The rows are grouped in 4 ways, from coarse to fine. Each group lies inside one group of the grouping before and may be the whole of it. The rows also spread widely along 11 directions, which tell nothing about the answers.
(in the rows, 128 means zero)
Some rows, each with its group in each grouping after it:
[139 179 150 107  92 192 168 152  84 117 162 122 113  98 142 133 109 141
 182 133 145 100 126 139 109]
Q88 lutu Q217 Gepi
[ 75 118  79  88 139 114  96 144  97  86  63 121 152 156 116 135 126 107
 172 130  60 100 145 134 165]
Q725 vabi Q888 Gime
[161 100 180 138 116 153 145 161 127 145 179 157  84 114 111 131 144 159
 172 178 168 145 119 156 111]
Q725 vabi Q702 mekez
[140  36 137 139 125 119 128 106 113  74 107 119 126 133  68 136 147 129
 165  89 122 163 130 159 145]
Q725 Rer Q258 Tir
[190 144 103 161 165 117 145  99  81 212 106 130 136 122 129 134 133 104
  53 169 144  55 105 108  79]
Q725 vabi Q75 Mab
[ 96 121 103  81 120 108 133 141  72 133 119  94 151 162 142 124 185 150
 165 127 142  71 129 123 144]
Q88 duli Q229 poki
[ 88  97 104  77 118 120 100 148 130  81 117 128 153 167 120 106 208 133
 168 100 139 145 134 143 160]
Q88 siruz Q473 fov
[166 164 116 171 115 140 122 136 140 146 139 150 120 142  93 132 100 126
 141 144 154 181  94 140 136]
Q725 vabi Q702 bave
[122 161 115 148 135 117 148 111  88 131  88 124 133 132 140 144  76 112
  96 119  78  83 120  98 117]
Q88 siruz Q473 Lutub
[ 83 133  87 126 126  72 110 129 118 124  89  97 145 143 128 125  75 122
 112 128  90  87 139 110 179]
Q88 duli Q778 goke
[178  54 177 138 143 154 153 127  92 129 135 164 107 145  97 143 202 150
 158 140 143 142 114 149  80]
Q725 vabi Q75 nevud
[168 140 161 131 112 164 120 178 135 147 108 164 145 180 129 130 103 180
 157 150 119 157 119 118 114]
Q725 Rer Q890 Zire
[106 131 112 136 151 129 131 110 112 114 131 175  88 109 117 143 184  84
 122 141  89 127 116 158 105]
Q88 siruz Q315 voma
[ 94 131 106  71 123 150 129 149  82 102 117 115 132 120 132 131 164 119
 177 133  97  74 150 150 138]
Q88 lutu Q217 Nog
[178 176 143 148 132 205 139 145 103 136 121 198 115 154 107 153 158 121
 172 153 116 164  94 148  78]
Q725 vabi Q75 nevud
[103 126 109 108 137 104 121 140 118 115  84 155 155 133 170 116 100 131
  62 105  53  92 155 103 115]
Q88 siruz Q315 voma
[ 67 155 122 197 139  63 136 106 142 132 155 145  47 109 119 145  84  91
 109 160 111 152  93 132 149]
Q88 siruz Q473 Lutub
[107 145 198 159 126 171 161 129 135  56 116 212  93 151 162 126 111 120
 138  88  82 203 104 112  76]
Q88 siruz Q473 Lutub
[200  92 178  99 128 170 112 159 141 139  78 124 191 174 134  90 109 162
 126 150 159 100 143  90 120]
Q725 vabi Q75 Mab
[ 94 138 162 161 133 112 155 140 119 142 176 169  45  98 135 151 127 124
 136 181 106 125 111 146 108]
Q88 siruz Q473 Lutub
[ 68  86 118  87 123  72 110 184 139 122 141 162 126 130 184 101 141 171
  91 127  98 127 161 141 129]
Q725 Rer Q890 Zire
[ 91 113 157 138 141 146 156  90 113  56 120 149 106 151 148 102 180  88
 147  69 152 173  96 120 101]
Q88 lutu Q217 Nog
[132 126 152 141 103  99 163 130 108 143 160 113 139 152 175 102 123 176
  89  85 196 132 105  86 108]
Q88 siruz Q473 Lutub
[ 68 187 130 105 105 122 151 174  92 130 155 142 106 132 189 131 107 157
 147 139 108  97 125 111 120]
Q88 siruz Q473 fov
[129 138  56 106 133 108 120 143  73 148  99 137 164 142 129 143 148 138
 101 112  84  92 137 139 118]
Q725 vabi Q75 nevud
[202  93 187 174 162 145 119 108 165 152  72 155 135 164 113 103 100 113
  90 163 142 142 106  95 102]
Q725 Rer Q890 Zire
[145 114 126 136 141 123 107 108 148 109  84 117 158 158 117  92 110 100
 113 123 162 140 116 107 147]
Q725 vabi Q75 nevud
[143 150  83 130 131 109 157  86  58 147 104  62 158 117 141 116  94 101
 103 106 172  48 111  96 127]
Q725 vabi Q702 mekez
[ 95  78 138  67 117 122 155 139  76  65  91 129 163 113 176 112 118 151
 105  66  59  70 180 121 110]
Q88 duli Q229 poki

New rows, each followed by its group in each grouping:
[159  90 160 157 134 130 145  99 104 126 112 100 113 142  78 145 132 121
 162 143 146 110 106 120 137]
Q88 siruz Q473 Lutub
[104  79  68 118 146  51 110 111 113 149 123 102 143 132 122 109 182 119
  65 110 141  95 135 136 149]
Q88 lutu Q217 Nog
[175 165 118  97 119 178 119 175 129 164 145 201 136 106 133 127 175 138
 104 166  97 114 146 171  89]
Q88 duli Q229 poki
[ 97 145 101  88 114  91 109 154 149 146 157 121 144 107 186  76 132 134
  67 136 168  88 145 116 141]
Q88 siruz Q315 voma
[ 83  96 163 142 122 112 146 171 112 114 165 188  67 145 133 157 158 174
 162 133  77 175 126 154 109]
Q88 lutu Q217 Nog
[123  80 138 127 155 150 125 115 101  80  73 160 119 151  86 151 170 101
 163 119  50 134 133 150 118]
Q88 lutu Q217 Nog
[ 89 164 115  61  89 165 119 168 113  68 120 124 162 139 159 107 126 142
 178  95 116 117 148 127 149]
Q88 siruz Q315 voma
[141 108 121 133 141 119 121 113 130 121  88 130 158 159 130 103 137 118
  90 102 129 128 123 107 124]
Q88 lutu Q217 Gepi
[106 116 159 126 157 125 115 125 154 105  78 157 118 132 148 107 104  91
  98 158  77 102 138 105 125]
Q88 siruz Q473 Lutub
[117 137  71 115 135  89 109 127 116 155 117 127 138 118 120 124 150 109
  89 146 110  87 136 146 148]
Q88 duli Q229 poki
[102 110 200 140 148 144 171 110  92  89  94 147 104 168 169 122 135 120
 150 115 114 114 103  77  85]
Q88 siruz Q473 fov
[176 191  88  91  80 192 144 156  75 128 138 123 180 131 138 124 139 159
 155  81 163 125 119 147 104]
Q725 Rer Q890 Zire
[126  77 162 125 151 139 114 116 157  94 115 161 111 151 122  94 194  99
 146 137 163 168 111 144 116]
Q725 Rer Q890 Zire
[181 103 136 139 145 144 104 115 160 115  67 143 165 137 110  95  86  97
  84 128 122 132 134 114 129]
Q725 vabi Q702 mekez
[146 103 164 173 102 119 160 129 125 123 185 142  88 122 110 133 123 163
 131 101 169 188 106 143 117]
Q88 lutu Q217 Nog
[187 124  95 140 118 149 146 130  87 160 168 159 120  95  86 155 191 139
 106 113 126 135 123 184  91]
Q88 lutu Q217 Nog
[178 115 175 157 102 152 174 139  85 133 136 148 127 142 123 151 101 185
 133 101 115 137 118 117  89]
Q88 duli Q778 goke
[ 86 172  45 105 120  92 101 143 114 134 122 130 154 153 138 120 165 121
 107 108 122 122 121 134 154]
Q88 siruz Q473 fov
[110 113 153 140 126 136 163 135  77  87  99 183 113 154 133 162 126 152
 143  89  35 148 128 131  91]
Q88 duli Q229 poki
[126 150 132 139 124 125 109 138 152 106  66 146 154 155 130 117  42 122
 104 127  65 132 138 102 153]
Q88 duli Q229 poki
[110  68 199 146 139 105 147 133 124 116 114 135  99 167 137 127 122 155
 145 145 120 123 120  92 122]
Q88 siruz Q473 fov
[112 128  68 142 106  82 114 126 136 108 158 130 127  93 110 114 107 116
  92  89 146 171 127 162 155]
Q725 vabi Q888 Gime
[139 104 187 158 133 142 160 127 109 124 144 144  78 112 122 138 101 129
 160 164 138 127 112 126 105]
Q725 vabi Q888 Gime
[176  84 130 178 145  80 149 123  99 195 145 139 101 104 107 151 104 153
  63 163 120  98 124 134 101]
Q725 vabi Q75 nevud
[119 157  82 145 152 130 123  87 107  99  74 130 136 127 113 122 109  53
 119 115 104 120 108 127 133]
Q725 vabi Q702 bave
[135  98 209 118 133 163 121 151 188 111 154 155  82  90 133  88 119 108
 143 196 153 126 145 144 131]
Q88 lutu Q217 Nog
[173 121  93 141 105 104 117 127 130 145 124 105 161 116  91 128  90 144
  80 107 133 121 135 133 154]
Q88 siruz Q473 Lutub
[ 59 180 135 130 145 134 126 138 138  86  83 179 116 161 188 107  94  94
 114 121  65 141 119  96 114]
Q88 lutu Q217 Gepi
[165 132  99 166 138 100 126  85 147 152 140 132 113  72  97 111 115  75
  49 140 150 118 120 154 134]
Q88 duli Q229 poki
[ 52 132 154 117 124 140 137 139 118  46 121 149  89 121 150 120  97 100
 194 123  99 150 126 133 137]
Q725 vabi Q888 Gime
[ 90 145 110  90 121 114 135 158  83 141 141 106 129 134 163 119 138 144
 156 153 154  72 129 122 132]
Q725 vabi Q75 Mab
[100 153 158 146 133 146 139 140 140 104 150 187  82 118 159 112 125 103
 138 146 133 169 105 134  98]
Q725 vabi Q888 Gime
[144 114 124 134 132 116 118 140 125 162 132 149 132 167 115 124 188 146
 124 146 148 133 111 133 124]
Q88 duli Q778 goke
[149  87 110 153 119 116 161  86  71  92 120  94 129 112  85 143 112 118
 144  74 139 130 116 141 132]
Q725 vabi Q702 bave
[150 196  85 155 129 137 138 123  90 167 122 163 130 147 127 153 145 121
  99 123 106 125  94 123  95]
Q88 siruz Q315 voma
[120 102 108 116 128 118 156 105  77 109 146 124 113  87 120 136 178 110
 114 101 124  93 132 157 107]
Q88 siruz Q473 Lutub
[166  99 177 143 134 164 162 143  88 124  98 192 128 147 150 144 121 164
 112 107  67 137 127 116  54]
Q725 Rer Q258 Tir
[187 100 184 148 154 170 140 110 125 117  55 152 140 134 126 121  75 108
 105 141  85 104 131 102  88]
Q725 Rer Q890 Zire
[102 155 144 167 127 114 183  80  71 114 141 111  93 148 142 132 140 107
 153  99 174 129  73 104 109]
Q88 duli Q229 poki
[115 151 141  98 132 177 137 153 108 102 120 163 105  88 147 126 111  98
 160 167  82  92 145 151 107]
Q725 vabi Q702 bave
[114 175  75  97 137 127 126 128  68 166 105  93 149 158 148 124 172 112
 158 154 162  57 103 117 128]
Q725 Rer Q890 Zire
[123 105 107 111 108  93 124 124 115 115 115  73 165 140 139  95  99 146
 119  91 179 112 130 112 159]
Q725 Rer Q890 Zire
[177 117 146 163 123 133 139 142 118 158 153 167 117 160 108 136 158 164
 128 132 166 178  96 135  98]
Q725 vabi Q75 nevud
[ 82 129 118 117 118 133 145 128  89  80 142 132  92 112 122 141 145 113
 190 116 118 138 118 165 130]
Q725 Rer Q890 Zire
[ 74 138  92 132 136 100 105 122 142 109 153 148  83 114 106 128 176  84
 144 151 126 148 113 165 156]
Q88 siruz Q315 voma
[ 51 127  85  87 137 105  69 158 170  93 127 158 100 112 111 117 169  85
 152 176  79 129 151 177 181]
Q88 siruz Q315 voma
[ 72 127  90  92 116  95 119 133 114  96 132 123 149 153 162 100 177 133
 118  78 148 131 125 120 141]
Q88 siruz Q315 voma
[190 104 196 106 148 215 136 127 122 115  76 158 147 139 138 102 148 107
 150 156 132  96 129 114  77]
Q725 Rer Q258 Tir
[154  99 173 159 171 129 107 133 143 143  45 172 149 236 129 117 133 136
 125 157 107 152  99  72 108]
Q725 vabi Q75 nevud
[ 59 156  64 115 118  60 147 141  73 159 182 116  92  98 157 142 160 136
 107 133 127  76 124 146 134]
Q88 siruz Q473 fov
[153  70 168 156 142 141 125 100 142  84  82 144 129 150  99 114 117 107
 136 109 123 167 117 122 123]
Q725 Rer Q258 Tir
[141  88 187 134 145 120 145 148 124 170 152 168  88 125 154 127 159 157
 103 186 124  92 129 117  85]
Q88 siruz Q315 voma
[103 123 140 126 106 103 177 151  75 149 207 137  78  95 160 142 160 173
 127 128 150 104 122 144  97]
Q88 siruz Q473 fov
[112 148  88 133 138 114 133  93  91 111  87  96 128 106 105 142  95  75
 122 128  86  68 127 126 149]
Q88 siruz Q473 Lutub
[122 174 134 108  94 160 132 160 122 115 145 122 119 101 128 130  84 133
 167 151 122 106 137 140 147]
Q88 siruz Q473 Lutub
[184 165 134 125 114 159 143 120 115 163 140 106 154 128 138 102 141 125
 110 135 208  91 105 106 111]
Q88 siruz Q473 Lutub
[ 62 194  76 110 144 131 122 107 112 109 141 130  87  94 146 109 172  40
 158 157 156 104 100 163 135]
Q725 Rer Q890 Zire
[133 106 176 142 139 105 128 182 147 166 114 207 119 158 175 129 103 187
  55 158  53 128 145  99  85]
Q88 siruz Q473 Lutub
[106 145  66 118 155 111 130  92  56 129  63  91 158 172 127 131 159  85
 145 115 128  69 101 103 133]
Q725 vabi Q702 mekez
[151 108 154 105 129 123 108 158 146 172 125 126 156 190 146  94 186 165
 126 164 191 109 116  96 130]
Q88 siruz Q473 Lutub
[ 69  97 160 124 145  94 132 131 145  76  93 165 119 130 183 100  93 117
  71 104  65 123 148  98 116]
Q88 siruz Q473 Lutub
[ 97 111 130 117 119 111 139 138  99 120 155 136 107 144 136 132 182 150
 156 122 142 127 117 133 124]
Q88 siruz Q315 voma
[135 109 139 115 142 144 121 130 152 113 136 163 100  66 131 102 133  86
 102 162 119 114 147 169 111]
Q725 Rer Q890 Zire
[109 137 102 192 118  59 134 101 122 130 131 101 121 156 120 122  63 129
 105  94 172 172  84  97 157]
Q725 vabi Q888 Gime
[102  31 193 159 137  84 154 111 129  78 123 146 101 161 134 120 140 154
 116  84 122 171 119 105 114]
Q88 siruz Q473 Lutub
[ 81 108 149 129 149 107 129  98 152  89 124 129  91  88 146  89 120  63
 107 148 132 100 132 131 142]
Q88 duli Q778 goke
[200  80 105 160 116 129 123 123 115 144 153 145 127 127  45 150 178 144
 137 116 159 183 109 180 124]
Q725 vabi Q888 Gime
[132 185  68 128 109 131 129 111 113 130 151 123 138  98 122 112 146  91
 104 104 164 122 111 154 137]
Q88 duli Q778 goke
[124 111 149 177 129 125 174  84  84  91 133 148  96 144 112 146 152 117
 141  76 131 167  88 129  99]
Q88 duli Q778 goke
[ 93 145  64 128 108  93 135 131  96 132 182 117  94  78 105 146 144 120
 128 118 128 122 129 182 151]
Q88 lutu Q217 Nog
